The rows are grouped in 4 different ways at once. Each group adds its own fixed numbers to the row, and there is some noise. The rows also spread widely along 14 directions, which tell nothing about the answers.
(in the rows, 128 means zero)
Known rows, each followed by its group in each grouping:
[107 112 75 158 117 109 101 147 118 78 106 132 126 123 150 117 140 104 105 116 139 136 134 145 69 128 166 106 184 107 137 159 166 110 91 83 82 148 202 152 78 107 190 162 144 118]
T K621 dut K80
[135 130 125 140 149 107 121 99 152 131 149 132 113 128 96 94 97 147 119 108 93 183 134 127 148 141 96 127 87 134 138 116 95 118 76 75 149 136 70 135 195 124 165 100 84 158]
U K798 narat K457
[152 158 96 124 158 126 163 137 83 115 126 152 129 125 143 127 118 106 171 110 84 111 98 139 75 92 148 156 154 153 140 179 155 105 148 131 112 121 126 117 118 84 127 95 117 152]
K K938 gemi K793
[143 106 146 151 123 158 119 125 151 92 141 97 112 72 107 140 153 161 96 136 129 144 142 140 113 157 155 96 91 110 118 128 158 118 106 112 109 144 128 123 87 90 190 143 157 90]
C K621 lifaf K339
[109 139 119 174 125 126 85 53 126 102 137 179 130 83 112 152 109 133 97 94 126 126 135 109 117 133 120 72 102 104 143 124 133 119 72 108 137 97 185 159 128 100 164 92 102 105]
T K408 mizos K626
[126 122 140 118 112 149 129 130 166 156 140 113 143 124 144 134 159 104 153 149 107 145 122 166 175 89 117 77 111 98 112 129 93 124 132 142 149 97 154 141 131 152 101 121 139 88]
C K938 mizos K457
[120 122 128 124 140 103 116 102 100 129 110 155 111 137 141 104 118 120 139 122 118 113 129 128 100 148 135 120 116 138 143 118 107 145 128 124 126 148 146 124 157 122 163 130 113 164]
K K408 gemi K793
[164 116 170 107 155 95 142 112 121 126 114 115 112 137 149 132 125 153 143 129 107 90 143 110 115 170 143 116 87 132 131 93 92 137 132 134 139 121 157 116 131 119 125 112 97 154]
U K798 dut K339
[126 146 102 141 154 124 137 44 132 89 102 137 121 101 94 118 130 98 96 104 135 144 187 136 78 128 146 127 109 136 147 139 82 116 96 138 136 107 169 115 118 95 168 159 105 182]
C K798 busa K626
[147 130 175 83 164 132 136 102 102 126 128 93 97 118 135 98 149 106 164 91 116 149 172 113 132 148 99 147 61 148 137 115 107 108 157 157 155 122 103 117 166 130 138 130 101 173]
U K938 narat K80
[126 94 144 102 116 121 114 152 137 126 99 90 118 134 152 111 182 100 150 144 160 98 161 141 119 131 151 113 125 97 111 105 109 139 173 174 95 123 195 113 96 136 133 202 168 130]
K K798 lifaf K457
[119 113 130 133 139 135 109 163 169 137 163 111 81 151 125 100 162 120 121 135 107 184 142 185 146 136 106 112 93 126 124 138 100 129 146 97 145 164 65 158 145 132 152 134 147 123]
U K621 busa K80
[145 131 108 120 167 78 136 141 157 140 113 135 132 147 120 102 82 131 124 89 139 173 163 123 121 110 120 155 129 94 127 119 131 106 107 113 142 92 158 91 131 126 141 145 111 124]
U K621 dut K80
[132 114 140 151 165 123 157 91 154 123 157 120 94 138 103 119 143 144 101 131 93 143 122 145 117 147 130 108 87 133 138 106 74 148 129 111 169 132 84 123 138 102 149 130 109 156]
K K621 dut K80
[155 139 153 104 128 151 104 101 138 126 119 118 146 84 113 135 139 125 139 121 157 171 189 130 148 121 110 132 70 108 104 132 151 102 100 150 107 108 131 108 151 116 160 138 150 102]
T K621 mizos K339
[170 116 123 145 133 119 105 95 108 68 151 105 125 102 72 135 157 144 121 98 120 136 153 92 107 154 110 140 98 149 122 135 160 107 68 94 81 141 101 139 155 94 183 129 116 158]
T K408 mizos K339
[124 138 135 120 159 117 156 105 167 163 102 150 123 110 125 93 66 147 108 134 120 185 147 156 122 134 151 135 97 106 138 116 110 130 102 110 170 125 121 66 142 109 174 136 115 124]
K K621 dut K339
[123 136 105 131 130 132 122 90 127 114 114 138 120 76 81 101 129 95 118 93 130 165 180 132 107 106 129 133 124 106 135 129 143 106 111 146 107 106 192 88 110 113 168 184 113 138]
C K938 mizos K339
[140 121 99 128 127 95 100 168 173 142 105 160 117 158 138 118 102 162 120 171 125 139 156 192 103 149 153 124 122 109 119 139 110 135 106 96 94 160 132 119 130 113 152 129 168 124]
U K798 mizos K626
[128 122 95 138 139 124 140 94 156 114 95 123 142 140 126 134 163 92 107 145 154 126 181 166 86 103 157 115 130 112 120 145 79 138 134 167 122 105 180 108 87 104 136 189 166 151]
T K621 narat K793
[153 106 75 134 134 79 145 114 139 124 131 144 148 216 111 146 183 108 148 165 104 79 107 153 96 84 132 132 176 142 116 133 62 160 130 123 89 123 142 138 139 122 95 153 138 189]
K K408 dut K626
[139 157 135 130 191 104 138 121 105 102 134 148 99 139 137 134 97 115 138 70 126 141 159 121 84 142 124 160 92 144 149 146 146 106 151 121 158 103 135 129 124 81 136 95 108 142]
K K938 dut K339
[140 130 131 99 145 96 118 150 118 159 98 151 102 150 147 79 106 119 155 126 109 136 153 155 111 142 132 150 114 119 134 112 95 135 146 132 115 153 145 100 154 125 136 138 116 167]
T K621 mizos K457
[150 107 159 96 97 153 120 124 127 123 99 95 133 85 151 130 178 121 157 161 124 111 158 148 130 136 149 96 103 106 112 129 126 117 132 164 94 133 182 115 101 139 146 157 153 113]
U K938 narat K339
[160 106 82 170 147 127 146 183 177 94 171 90 93 136 84 119 172 129 108 113 80 163 149 179 92 114 127 126 129 120 121 168 132 99 133 99 105 135 98 132 76 88 136 153 143 138]
T K938 narat K80
[120 149 127 110 139 129 101 149 132 121 82 142 133 106 175 128 91 117 127 118 168 167 178 153 101 139 153 131 115 106 126 163 167 100 115 118 127 127 170 122 108 108 176 121 166 79]
U K621 busa K339
[97 130 130 116 161 77 101 112 134 146 114 158 118 187 153 108 75 149 128 119 162 153 126 129 118 136 119 139 110 134 134 107 121 151 111 84 153 141 93 131 199 119 166 112 141 135]
T K408 lifaf K80
[172 139 178 104 125 144 90 77 108 109 120 125 117 67 115 144 144 142 139 113 135 147 196 119 139 165 108 118 37 123 119 112 138 104 99 147 98 123 147 138 154 110 180 97 122 124]
C K621 lifaf K339
[146 150 101 147 162 111 130 130 139 126 159 155 110 164 125 148 125 127 140 124 87 139 123 163 108 111 115 123 109 138 129 156 104 121 128 103 129 116 97 165 149 93 113 82 127 137]
K K798 mizos K80
[101 121 121 124 168 84 136 134 132 146 120 139 108 184 158 92 89 132 121 124 123 152 107 150 111 133 133 125 136 131 146 116 95 146 124 83 164 150 103 132 164 129 152 127 121 149]
C K621 gemi K80
[134 123 147 109 137 145 143 51 120 120 104 122 130 108 114 123 167 114 127 140 154 113 160 125 110 125 141 130 97 130 124 102 91 143 142 181 126 116 135 89 137 113 154 171 140 165]
U K621 lifaf K626
[109 113 141 115 115 135 113 181 162 167 129 143 119 133 159 114 120 152 140 161 144 135 111 175 141 110 143 101 119 87 115 127 152 136 159 130 125 142 124 104 125 129 132 138 179 71]
T K938 gemi K626
[170 107 108 108 141 85 172 124 146 130 125 93 155 170 108 124 159 141 156 152 105 92 110 124 121 92 139 140 156 127 107 108 87 138 117 135 93 109 128 100 142 127 107 167 127 170]
K K798 lifaf K80
[132 110 152 129 112 114 86 133 92 123 175 149 102 148 136 136 176 148 169 136 108 75 82 102 143 135 108 103 108 129 119 88 135 157 161 122 91 152 120 167 169 133 118 102 122 126]
U K798 dut K457
[105 116 163 109 123 128 103 104 116 125 89 132 126 104 174 122 114 158 127 149 169 122 129 119 114 168 160 98 97 110 132 105 149 146 108 116 128 152 153 118 148 123 193 136 154 103]
K K408 dut K80
[142 113 119 142 129 100 120 120 135 143 171 168 94 153 76 118 154 162 135 143 89 108 118 139 121 122 114 129 113 120 123 88 114 161 158 130 94 146 115 108 147 114 123 141 119 150]
U K938 dut K339
[114 138 92 136 113 130 90 126 151 117 130 144 130 145 131 135 154 91 133 152 126 169 158 192 122 109 122 106 123 132 121 178 110 121 101 95 101 146 127 179 148 122 160 124 161 122]
K K798 busa K339

New rows. What belongs after each?
[172 113 124 127 130 147 155 132 155 102 128 88 142 106 104 135 167 149 118 158 130 144 144 149 107 123 156 136 115 125 107 146 145 118 104 122 94 140 100 95 109 92 165 159 163 127]
T K621 dut K339
[157 110 143 110 116 131 139 135 182 167 126 113 138 132 131 134 156 125 152 179 89 127 140 186 161 106 134 84 100 95 104 121 67 134 127 151 121 108 153 116 123 145 100 142 143 114]
K K798 mizos K339
[122 125 128 153 122 145 85 47 105 57 137 119 134 86 103 157 169 137 102 120 173 121 161 91 102 153 131 107 84 145 124 131 153 125 83 125 97 131 122 160 146 94 196 135 153 130]
U K798 narat K793
[91 123 123 136 110 159 105 70 130 106 120 125 114 87 125 96 147 113 105 153 125 165 126 156 118 153 144 96 111 147 145 140 111 130 75 92 129 177 97 141 163 125 212 147 129 151]
U K798 mizos K626
[120 128 130 97 130 133 128 104 137 137 74 126 137 115 150 109 116 156 128 175 171 132 151 145 96 137 170 134 108 117 118 121 126 147 120 144 105 149 120 74 149 111 179 170 181 135]
U K798 narat K80
[96 159 110 126 130 146 97 77 124 108 84 156 132 109 163 136 113 94 117 149 163 168 176 173 90 136 155 112 106 139 138 175 121 124 94 118 128 136 147 147 143 102 191 123 165 124]
U K798 mizos K339
[69 137 125 161 154 118 111 67 143 106 139 151 109 127 129 120 105 126 82 103 152 149 134 129 113 143 135 91 102 133 152 124 118 140 109 99 187 125 127 147 144 102 175 125 124 116]
T K938 busa K793
[162 122 135 116 143 141 178 109 160 116 130 62 167 110 136 134 147 102 143 124 85 171 112 143 153 95 130 103 128 133 119 158 103 87 71 100 164 95 117 143 127 135 138 105 100 122]
C K621 lifaf K339
[160 119 128 98 142 94 94 206 113 99 131 82 133 160 176 126 132 116 176 98 133 133 135 120 128 143 115 145 130 143 113 167 177 82 107 86 98 143 124 172 145 131 140 107 137 116]
T K798 mizos K793
[98 140 135 105 131 165 121 83 99 99 104 112 126 103 163 111 144 113 140 152 164 144 119 132 96 139 164 138 114 172 136 154 151 134 120 119 124 172 73 126 170 105 209 140 167 146]
U K798 lifaf K793
[120 153 135 111 126 131 124 53 76 130 75 188 132 80 147 109 93 141 134 146 132 109 128 122 75 142 174 127 124 126 148 111 136 148 106 142 104 149 179 82 148 94 190 128 112 155]
T K621 dut K339
[149 120 83 156 164 57 124 125 154 135 141 169 116 195 81 126 112 131 117 108 111 135 164 141 100 108 100 148 131 119 127 121 86 143 124 112 118 104 138 116 140 109 117 136 118 167]
U K408 gemi K339
[162 127 115 131 175 101 152 98 140 99 119 106 121 148 114 127 132 118 122 101 109 155 167 128 99 142 121 141 102 149 136 140 86 112 94 105 149 110 116 129 142 109 149 118 102 176]
U K408 dut K80
[95 127 59 149 128 93 123 122 166 113 104 138 147 146 107 101 109 114 94 129 158 159 143 150 95 91 154 129 179 107 128 139 120 135 85 95 111 125 165 109 123 114 169 189 150 131]
C K798 busa K457
[99 112 132 118 141 132 121 160 148 149 118 124 110 137 155 97 138 104 132 132 153 136 141 157 116 117 151 119 126 99 122 122 129 142 178 154 144 130 154 95 99 125 134 186 165 108]
T K621 mizos K793
[115 121 91 152 121 114 84 153 128 141 176 176 55 150 97 83 152 121 138 130 66 163 123 182 113 132 106 126 119 134 140 130 115 145 149 86 86 191 92 157 158 123 161 126 114 164]
U K798 dut K80
[134 120 118 128 134 131 145 52 158 126 102 129 150 122 109 142 163 108 118 154 138 126 166 145 116 108 145 106 107 122 119 121 68 150 111 164 135 93 169 102 127 119 142 168 140 153]
K K408 dut K793
[127 116 141 140 122 119 86 78 59 82 123 144 88 89 131 120 149 123 132 93 103 86 136 90 82 184 135 99 101 143 153 109 132 133 117 124 101 159 189 158 124 106 181 116 90 172]
C K408 narat K793
[125 115 127 116 126 86 74 128 142 141 144 137 122 156 98 92 122 143 140 107 154 163 158 113 162 123 78 143 95 111 115 94 130 132 105 106 101 138 103 130 208 144 151 146 129 139]
T K798 narat K457
[123 112 136 129 157 87 149 107 122 127 161 119 140 189 120 125 138 144 139 121 132 102 71 91 133 98 117 138 145 140 120 91 122 158 132 105 142 123 80 125 176 118 121 136 121 144]
T K621 lifaf K339
[138 110 126 163 149 121 128 139 133 105 177 130 80 158 122 139 181 106 125 125 72 120 119 164 105 144 124 98 109 138 139 140 90 139 160 105 137 143 120 177 101 104 125 112 115 149]
K K621 dut K339
[136 112 85 168 151 122 164 180 180 110 147 106 111 158 127 132 146 136 108 147 103 124 102 175 84 110 169 114 157 122 119 158 113 133 148 100 131 126 108 126 68 82 124 140 164 119]
U K798 lifaf K457
[145 119 160 104 162 133 189 116 156 150 135 93 151 123 132 121 123 143 142 130 127 142 99 111 149 95 139 135 117 113 115 108 123 128 133 141 176 93 99 69 133 126 120 143 122 111]
U K621 dut K339
[123 118 98 108 121 104 100 178 114 136 144 133 129 177 141 109 156 109 174 121 132 127 103 131 125 80 106 146 167 123 109 143 162 127 144 112 84 145 119 142 163 140 124 148 151 127]
T K408 busa K80
[123 165 100 123 165 90 99 100 75 118 133 184 117 153 120 114 110 89 153 62 139 131 153 102 93 98 97 172 130 143 138 136 148 118 151 143 118 110 151 135 163 100 129 120 104 162]
T K621 busa K793
[131 138 125 138 138 131 139 91 115 95 105 129 181 113 164 172 120 131 128 128 168 107 110 100 110 101 152 101 142 112 121 143 147 118 96 126 133 83 162 137 120 103 141 103 152 88]
U K621 gemi K457
[158 102 92 139 133 106 164 161 149 101 143 83 150 158 128 132 175 100 151 128 86 101 87 141 116 83 144 113 185 127 116 154 114 103 114 107 106 105 148 145 90 125 106 148 119 140]
K K798 lifaf K626
[118 137 147 116 155 96 142 75 131 138 133 139 147 137 137 122 93 140 137 109 123 137 101 98 152 122 119 114 109 133 138 103 113 130 94 107 179 100 128 121 182 134 140 102 88 122]
K K938 dut K793
[81 107 138 134 146 113 157 57 129 119 116 113 139 140 155 111 137 109 114 133 136 96 86 99 121 121 162 84 147 132 144 92 77 161 122 131 188 109 161 120 129 140 144 165 103 147]
U K798 dut K793
[168 122 140 108 115 150 138 131 159 145 115 116 135 104 114 130 159 157 137 179 120 128 151 168 123 119 154 118 97 107 100 128 116 133 131 155 94 142 120 89 121 107 140 147 167 118]
T K621 busa K339
[146 152 103 99 148 109 112 123 103 109 102 130 157 151 159 136 134 66 169 100 145 152 172 134 116 99 111 156 135 144 122 177 131 90 109 132 114 101 157 153 150 130 132 115 136 140]
U K621 mizos K793
[106 123 118 114 106 179 133 99 124 122 94 120 145 113 173 133 193 70 144 179 141 117 122 181 104 96 169 95 149 124 121 163 100 133 147 166 117 136 160 129 101 128 143 168 178 125]
U K621 mizos K626
[107 155 117 113 92 157 122 53 105 138 121 169 170 83 128 126 130 132 154 154 119 126 76 124 144 76 137 104 145 130 126 132 151 128 82 125 110 131 123 117 186 130 163 107 125 107]
U K938 busa K626
[137 122 144 116 136 106 127 64 120 128 91 145 128 78 99 101 97 151 113 107 135 124 169 102 120 145 138 117 96 98 143 79 116 122 95 149 124 108 198 70 134 125 170 157 91 148]
C K938 gemi K626
[151 120 121 106 118 129 116 193 124 141 103 128 112 109 170 94 121 106 162 129 82 152 132 184 119 129 141 112 134 107 132 163 135 88 119 104 101 159 167 134 104 140 153 109 117 120]
C K621 gemi K626
[118 130 94 142 146 87 105 153 111 113 149 153 109 154 128 100 108 121 135 90 109 164 110 130 107 125 112 143 150 130 142 141 162 113 106 63 113 151 118 157 155 117 170 116 108 132]
K K621 dut K80
[140 131 147 141 152 139 115 122 126 109 131 140 96 73 118 130 126 131 117 79 137 144 178 117 105 142 133 116 77 85 130 117 160 103 152 158 125 97 185 106 78 92 155 139 123 98]
K K621 dut K80
[150 85 125 158 114 122 113 144 171 127 152 124 110 113 100 138 177 133 112 132 105 111 157 151 138 125 127 72 108 75 112 106 100 131 149 158 107 109 192 127 65 130 119 161 139 100]
U K621 gemi K793
[105 125 161 130 133 126 131 83 170 149 126 133 135 93 120 116 93 166 99 131 134 149 127 128 157 131 139 82 90 94 130 91 121 138 94 121 173 111 143 93 145 124 161 134 117 83]
T K938 busa K339
[157 132 137 138 104 151 118 125 140 142 152 158 118 79 103 140 127 190 139 162 79 119 100 148 140 133 136 93 89 105 116 114 144 135 112 122 90 144 115 115 140 99 142 85 135 94]
C K938 mizos K457
[104 141 102 136 168 137 124 125 134 94 109 126 103 140 140 128 137 102 102 118 177 166 176 167 59 128 155 148 116 132 133 163 139 125 154 129 130 137 120 124 102 76 179 161 188 132]
C K621 lifaf K80
[100 122 175 96 122 165 122 75 108 127 103 99 119 76 159 108 159 108 145 133 151 126 132 114 135 133 148 97 90 119 129 101 124 131 146 168 138 124 151 110 139 138 171 161 134 122]
U K798 lifaf K80
[125 126 108 146 129 170 163 124 159 96 122 92 146 95 135 155 175 101 117 150 134 122 120 160 92 87 181 94 148 114 114 176 135 116 132 144 128 101 152 122 57 93 137 166 174 95]
K K798 busa K339
[91 121 122 144 158 133 166 71 126 111 141 118 108 113 106 99 145 103 108 96 124 136 114 113 103 104 143 117 135 123 150 107 111 139 146 139 173 104 148 96 112 115 150 181 100 152]
C K938 dut K80
[137 137 126 131 174 130 171 128 154 94 110 100 143 117 151 148 102 146 109 119 160 137 141 127 85 131 176 136 118 128 129 158 157 108 121 125 168 97 123 95 86 79 154 128 160 97]
U K938 dut K793
[124 113 85 150 148 108 147 125 106 77 132 107 129 119 113 105 148 99 117 82 124 131 116 96 78 107 146 140 182 124 138 139 159 106 114 106 111 117 163 115 91 109 164 178 107 146]
U K621 dut K80
[161 127 149 136 118 143 145 89 152 129 121 125 121 39 106 119 111 152 116 121 66 153 149 144 139 148 144 76 81 94 140 114 114 100 75 121 135 108 195 104 97 121 165 106 73 111]
C K938 dut K339
[116 135 154 143 136 160 120 49 126 118 138 147 118 97 116 156 159 120 113 136 138 122 147 132 121 131 131 92 75 121 127 112 103 147 140 163 147 108 136 127 130 102 145 129 142 119]
U K621 mizos K339
[139 124 126 137 170 104 162 88 157 116 155 110 145 152 92 123 122 136 112 108 134 162 122 108 130 102 116 144 116 133 124 117 116 129 97 102 166 101 82 106 161 108 141 139 112 143]
T K621 dut K339
[106 121 162 117 135 152 145 63 108 139 127 135 125 104 142 119 147 127 142 132 135 95 95 99 122 114 149 101 104 125 130 93 119 162 156 169 162 114 143 95 141 121 139 146 119 135]
T K408 dut K793
[141 120 120 148 152 115 153 106 149 122 137 134 103 126 98 131 146 127 112 123 101 110 151 144 98 128 141 115 114 113 132 114 92 138 156 154 135 102 163 95 87 95 116 158 123 144]
U K938 mizos K339
[130 132 142 112 100 168 100 91 79 85 139 116 137 93 141 144 193 126 158 153 137 98 99 114 117 127 137 113 117 161 119 149 159 124 115 125 81 164 94 164 169 115 169 114 151 132]
U K798 busa K626
[150 111 89 132 139 76 120 188 158 137 144 133 131 186 106 113 125 137 137 130 122 146 129 151 120 107 120 155 158 110 110 133 140 127 118 91 90 138 118 116 138 120 130 161 149 125]
K K621 mizos K339
[165 142 135 109 121 131 124 61 106 100 100 124 180 107 146 171 150 123 147 146 138 125 144 122 133 114 124 100 102 133 117 147 114 107 60 126 98 102 144 160 169 123 156 91 134 125]
K K621 gemi K80
[104 114 88 139 177 90 166 121 131 108 129 98 130 200 132 92 153 49 124 93 134 150 127 138 99 81 120 149 176 146 141 147 71 132 143 113 169 107 120 130 134 129 120 181 113 189]
T K621 gemi K457
[96 118 117 166 117 117 123 84 143 135 138 164 120 90 97 111 99 179 95 134 107 125 88 119 120 127 150 81 129 92 139 88 140 148 94 99 125 134 148 101 131 108 174 140 115 105]
K K938 narat K80
[131 106 98 119 126 130 171 180 172 140 125 83 125 137 142 92 142 125 137 157 77 158 92 192 122 98 162 111 170 119 125 153 116 115 115 89 126 150 115 111 103 134 148 152 138 124]
C K938 lifaf K80
[147 127 138 109 125 100 93 94 111 99 122 120 156 129 141 148 137 138 149 115 153 128 146 92 144 131 107 116 106 124 116 117 145 109 73 108 99 109 154 160 175 141 154 108 120 117]
U K798 dut K80
[134 116 153 129 131 145 142 136 152 134 155 108 131 105 125 130 130 164 135 146 114 124 85 123 145 124 144 101 108 113 113 115 152 132 119 115 135 128 94 109 133 113 141 129 142 88]
K K798 mizos K339
[134 144 86 166 161 101 146 61 141 112 134 161 132 118 77 125 97 139 99 105 106 129 139 119 90 110 141 126 123 130 139 125 104 131 92 124 132 98 141 99 129 80 143 133 97 164]
T K798 mizos K793
